The same things were measured in two ways. Each way mixes the same 8 hidden numbers, adds some noise and spreads widely along 6 directions of its own, which tell nothing about the thing.
(in the rows, 128 means zero)
Some things both ways: the first way, then the second way.
[123 146 123 140 142 151  82 129 103 117 135 104 131 137 190  86 132 103
 142 175 162 166 117]
[118 176 140 124 150 111 153 125 137 100 139  59 155 164 100 100]

[ 98 122 149 151 107  64 121 161 138 123 127 161  90 153  90 170 127 136
 104 149  81 138 107]
[111 110 118 108 155 133 143 107 149 104  81  93 187 136 113 159]

[147 163 169 131 138 121 119 160 114 152 135 118  91 132 116 132 126 181
 148 102 100 151 128]
[106 143 151 203 143 119 134 140 160 150 189 149 127  99 118  79]

[121 154 154 109 117 131  91 144 105 154 129  93 133 111 125 123 148 122
 191 167 148 143 131]
[104 180 134  84 181 116 102 133 137 144 112 104 151 131 153 115]

[120  92 140 102 160 120 107 109 131 146 104 124 100 143 144 128 136  91
  88 148 146 167 135]
[114 182 102  82 119 130 118 108  64  82  84 119 126 134 118 163]

[137  59 153  64 181 136 117 109 106 193 124 161 131 116 127 138 103 110
  84 122 137 127 130]
[129 122 118 113 155 137  97 128 144 145 135 134 117 113 138 155]

[122  91 158  98 153 129 132 100 152 138 126 142 111 120 140 147 152  97
 115 143 142 159 143]
[159 167 120  77 177 114 120 133  96  88 145 125 146 109 132 172]

[141  89 134 111 124  90 116 117 135 165 113 135 107 129 116 137 104 126
 101 134 109 133 128]
[147 143 126 148 147  83  65 107 121 164 168 131 105 113 155 113]

[148 152 123 113 126 158 161  97 168 134 125  73 130 143  82 149 139 128
 157 114 119  97 155]
[180 120  53  54  83 133  24 168 106 199  87 143 128 118 143 136]

[138 129 143 115 129 140 146 111 124 159 129 102 117 132 112 134 118 123
 136 131  97 140 126]
[123 127  99 121 127 124  70 124 143 168 114 123 130 122 140 126]

[127 166 128 169 186  92 139 150 144 154 123 132 102 153 135 139 144 127
 110 141 134 159 145]
[138 144 149  90 158 120 119 145 108 129 110 102 214 119  81 129]

[134 157 136 138 136 158 139 109 150 152 119  80 117 145 139 102 148 103
 164 170 117 168 106]
[ 90 161 129 130 212 123  76 148 176  85  68  99 168 146  64 145]

[139 134 149 116 140 183 151 100 123 153 133  88 115 117 177 118 145  88
 170 145 110 166 155]
[145  98 132 144 121 111 181 128 139 145 185  96 121 135 121  80]

[117 104 150 130 129 128 131 116 128 118 137 141 102 138 151 138 127 107
 105 143 101 160 119]
[124 103 137 127 142 125 160 136 189 127 175  95 141 120 100 138]

[141 128 139 107 136 113 119 105 128 172 114  87 109 129 117 112 124 125
 134 155 130 181 127]
[116 187 117  98 151 136  82 135 140 160 112  77 186 155 161 102]

[164 158 168 122 115 101 101 130 122 145 146 113 111 113 130 109 119 174
 158 131 127 174 116]
[ 90 154  82 116 136 129  90 115 148 134  84 128 117 125 128  94]

[ 86  96 129 118 140 156 141 115  99 119 126 112 122 128 124 148 145 102
 101 132 144 136 144]
[113  75 143 143 127 151 183 129 120 122 147 157 111 128 107 157]

[109 127 131 131 125 171 135 136 123 148 118  98 121 116 135 128 156 120
 167 142 131 119 136]
[145  98  98 124  88 152 131 131  93 132 121 125 122 125 106 140]

[122 124 136  96 100 184 130 121  81 143 145  92 150 127 116 142 104  96
 164 134  91  82 131]
[ 89 162 122 133 149 142  75 104 125 120 148 140  47 138 106 139]

[119 127 127 123 131 174 118 143  85 139 136 102 117 134 134 128 115 145
 138 113 107 122 150]
[103 172 124 138 136 177  95 146 123 125 139 127  86 143 118 132]

[120 103 137 115 154 136 111 113 118 118 148 151 140 147 128 129 107 120
  87 143 136 135 102]
[132 144 119 123 134 141 120 114 122 100 148 100 114 134 112 166]

[130 154 148 160 147  97 139 148 150 160 123 127  89 133 124 133 148 152
 140 140 109 167 127]
[148 155 145 124 157 130 106 149 133 143 152  96 205 111 116 126]

[105 153 131 164 134 129 127 149 115 128 133 120 113 142 150 125 141 110
 141 165 114 154 117]
[100 131 179 111 158 138 143 133 148 124 154 102 141 116  61 154]

[139 124 166 103 145 110 131 105 142 166 127 122 118 120 118 129 140 117
 134 153 137 171 113]
[115 135 109  95 144 111 101 103 115 130  98 137 133 102 130 148]

[105  80 116 133 146 134 108 148 122 156 105 140 101 127 141 126 131 140
 105 131 129 129 141]
[126 113 142 186 142 159 161 129  80  80 158 136  79 144  83 140]

Other things, the second way, with their names:
Z539: [104 136 130  85 136 149 110 147 139 160 102  94 165 144  81 113]
Z702: [147 172  97  96 134 129 105 114  65 101 119 112  94 140 138 132]
Z988: [131 176 153  89 157 165  93 152 147 143 173  82 142 123  97 154]
Z96: [117 129 119  66 102 139 128 146 139 156 107 131 152  92 113 169]
Z300: [105 144 149  88 137 125 134 135 102 128 103 118 186 124  91 143]
Z316: [123 127 114  82 139 127 135 151 140 123  93  71 152 158  75  95]
Z513: [132 146 137 131 143 139 175 129 124 104 127  82 199 147 126 127]
Z118: [129 133 139 108 128 155  80 144 118 172 121 134 160 100 116 162]
Z856: [128 199 136 138 155 122  90 120 129 121 151  82 177 134 110 102]
Z106: [161 122 124  86 127  71 134 124  92 138 138 125 131 113 109 105]
Z275: [100 114 116  89 140 147 137 141 174 138 102 104 131 124 101 142]
Z628: [135 186 112 170 140 136 135  96  71  31 152 115 117 133  80 156]
Z219: [133 130 112 116 136 117 112 126 127 127 106 103 158 131 119 143]
Z114: [136 111 104  73  91 153 137 149 142 159 105  65 149 155 119 147]
Z222: [121 151 135 170 152 124 168 125 117  93 170 137 127 127 113  93]
Z229: [119 119 136  58 148 130 144 167 164 148  95  86 153 130  89 121]
Z980: [119  74 146 112  92 170 153 201 178 197 158 106  78 147  70  89]
Z634: [137 127 123  99 163 116  67 150 126 150 112 125 113 135  98 123]
Z321: [111 142  75  46 107 156  78 144 142 126  42 105 163 131  90 179]
Z532: [117 102 114 146 136 110 185 122 118  92 145 132  83 133  80  89]
Z583: [155 160 103 127  76 167 121 144 127 114 154  50 146 139  84 153]
Z822: [165 129 124  77 117 179 138 162 105 125 138  69 180 167  85 147]
Z163: [ 97 150 118  88 117 163 156 132 109 111  92 120 163 122 101 139]
Z37: [105 163 156 168 155 123 182  80  93  61 170  95 146 144 109 146]
Z417: [149 134  83 144  84 164 148 109  86  83 152 103 115 153 102 131]
Z892: [112 147 137 114 182 122 147 148 186 129 147 120 123 117 147 144]
Z161: [142  90 123 144 106 122 165 125 121 141 158 102 159 143  84  80]
Z894: [154 129 107 109 146 112 108 123 123 147 146 103  97 134 139 114]
Z562: [110 178 147  66 116 174 138 148  91 115 130  85 144 152  55 141]
Z801: [130 140 125 151 117 152 159 145 102  93 166 125  66 151  71  95]
Z8: [ 92 172 131 115 130 187 128 140 108  83 113  86 105 171  68 145]
Z256: [148 169 102  87 126 177  87 141 138 101 141  62 129 162  92 176]
Z752: [106 161 106 125 154 121  90 101 112 103 105 132 102 128 136 155]
Z492: [124 139 125 123 179 123  94 146 170 119 119 110 127 126  96 136]
Z965: [136 154 132 121 153 118 114 109 153 131 166  76 159 134 140 127]
Z132: [120 130 132  78 135 138 136 138 156 161 137  77 133 148 128 130]
Z381: [141 104 129 107 145 104 141 149 186 142 150  98 160 102  94 145]
Z720: [106 151 129 159 156 123 108 118 142 105 139 137 100 120 114 162]
Z697: [166 109 124 152 132 104 131 128 148 151 196  96 103 120 140 112]
Z985: [ 80 151 121 162 167 128  97 123 135 104  83 134 133 139 102 114]
Z787: [126 142 112 111 126 139 113 140 138 121 108 113 155 130  80 125]
Z974: [118 176 128 141 111 141 129 120 111 128 170 108  90 135 144 121]
Z750: [122 148 106 109 136 131  93 141 130 127 104 120 156 120  87 119]
Z278: [143 193 153 144 171 128 126 120 121  92 182  78 188 134 113 140]
Z85: [131 155 110 172 134 154 158 119 111  79 173 101 100 154 106 108]
Z789: [145 129 110  99 157 116 102 137 131 127 124 139 115 105 125 145]
Z9: [180 142 134  78  77 175 158 180 172 189 231   4 139 155 112 101]
Z881: [160  85 112 113 132 103 194 138 134 123 128  89 197 129 128 111]
Z592: [129 154 155 175 139 162 208 137 142  55 203  74 127 147  82 156]
Z162: [115 178 116 171 171 112  73 118  94  97 125 146  81 132 121 115]
Z781: [145 133 133 137 127 142 112 152 163 161 193  93 128 109  97 115]
Z26: [108 144 118  95 165 115  88 140 154 148 111 134 101 118 149 131]
Z636: [144 150 109 131 121 199  59 165 139 142 152 113 119 137 117 180]
Z614: [119  71 104 103  73 179 174 156 129 134 106 106 117 152  72 141]
Z294: [109 185 146  82 188 148 114 136 117  69 113 128 156 114  80 196]
Z456: [159 166 106  91 122 115  84 140  93 124 150 130  77 106 128 172]
Z463: [153 117 107 110 145 136  90 156 120 127 129 122 114 138  89 115]
Z617: [149 144 114  56 108 150 105 170 122 176 120  95 152 134 143 130]

Some of these things the first way, each followed by its name:
[154 152 130 104 155  98 113 121 165 137 140 136 144 183  55 164  93 136
 107 124 114  84 126] -> Z634
[164 176 158 123 183 119 131 127 134 143 158 133 136 149 108 134 114 154
 120 114 134 136 118] -> Z750
[129  99 107 151 129 134 123 108 123 128 132 119 106 115 191 109 121 121
 119 146 124 172 160] -> Z894
[ 99 172 139 130 143 124 122 140 131 127 116  90 128 160  93 146 161  91
 144 167 149 132 120] -> Z300
[135 164 138 150 156 163 130 130 150 119 146 124 121 178 132 116 124 134
 132 146  95 144  90] -> Z583
[133 104 130 113  94 117  75 134 157 142 102 114 130  95 131 112 149 139
 175 153 173  96 120] -> Z463
[142 171 151 124 170 117  90 141 151 154 135 127 124 153 135 122 138 122
 160 169 140 163 129] -> Z229
[120 138 111 124 194 205 165 109  94 144 144  94 127 156 161 141 122  86
 115 118 112 140 193] -> Z617
[140 179 149 142 130 129 138 129 135 147 130  80 103 145 109 117 138 148
 160 142 107 172 117] -> Z985
[122 135 153  93 105 149 118  94 153 152 116  70 121 136 110 121 152  83
 184 191 118 168 115] -> Z132
[125 133 127 107 176 148 140 120 123 154 116 109 117 174 122 157 120  68
 104 133 103 116 159] -> Z562
[145 118 165 100 110 118  61 133 137 145 116 119 122  86 161  95 155 137
 178 160 186 145 110] -> Z532
[ 99 103  98 162 139 163 123 117 123 117 109  94  92 132 188  93 151 114
 112 155 143 185 148] -> Z614
[157 162 142 118 146 132 102 103 167 156 120  86 124 134 155  90 149 106
 176 184 156 180 118] -> Z316
[132  99 131 149 118 133 136 124 124 127 128 130  77 127 171 124 117 145
 109 117  82 168 146] -> Z85
[148 177 136 142 145 126 181  96 159 164 123  68  95 158 114 136 136 103
 150 148  77 184 149] -> Z539
[118 176 176 127 123 121 114 144 131 132 131  94 105 126 104 132 169 144
 181 151 138 173 116] -> Z163
[122 133 166 101 157 179 113 124  95 138 159 125 131 123 157 125 134 121
 153 140 131 163 134] -> Z892
[ 91 102 103 136 128 151  88 138 111 127 109 112 120 140 157 113 136  94
 127 172 144 133 132] -> Z114
[ 84  59 137 105 150 151 103 143  95 155  95 144 108 110 168 137 152  73
 105 146 153 120 141] -> Z294
[107 120 146 138 113 113 115 145 122 128 121 133 109 132 124 140 140 120
 127 148 118 127 110] -> Z278
[124 119 155 130 138 140 120 106 152 127 123 120 103 121 173 103 160 105
 138 168 147 189 104] -> Z381
[119 120 101 175 137 154  72 161  95 109 150 153 119 131 223  88 108 139
 132 157 129 148 138] -> Z9
[133 140 158 146 114 106 120 118 169 105 131 125  97 137 124 116 148 154
 131 150 126 176  86] -> Z628
[138 150 148 111 141 171 141  92 129 139 138  73 110 152 129 112 129 119
 146 147 102 196 127] -> Z974
[102  99 106 137  96 148  92 126 121 132  94  83 102 124 165  93 145 107
 150 174 138 155 125] -> Z8
[156 127 172 103 130 111  77 140 158 175 118 140 119 114 124 103 136 158
 166 154 144 141  85] -> Z781
[141 113 114 115 139 133  64 131 154 170  89  99 100 131 154  85 135 139
 154 163 153 157 139] -> Z980
[117 148 165 102 150 172 148  80 115 142 142  77 143 127 135 104 156  76
 153 184 153 197  84] -> Z37
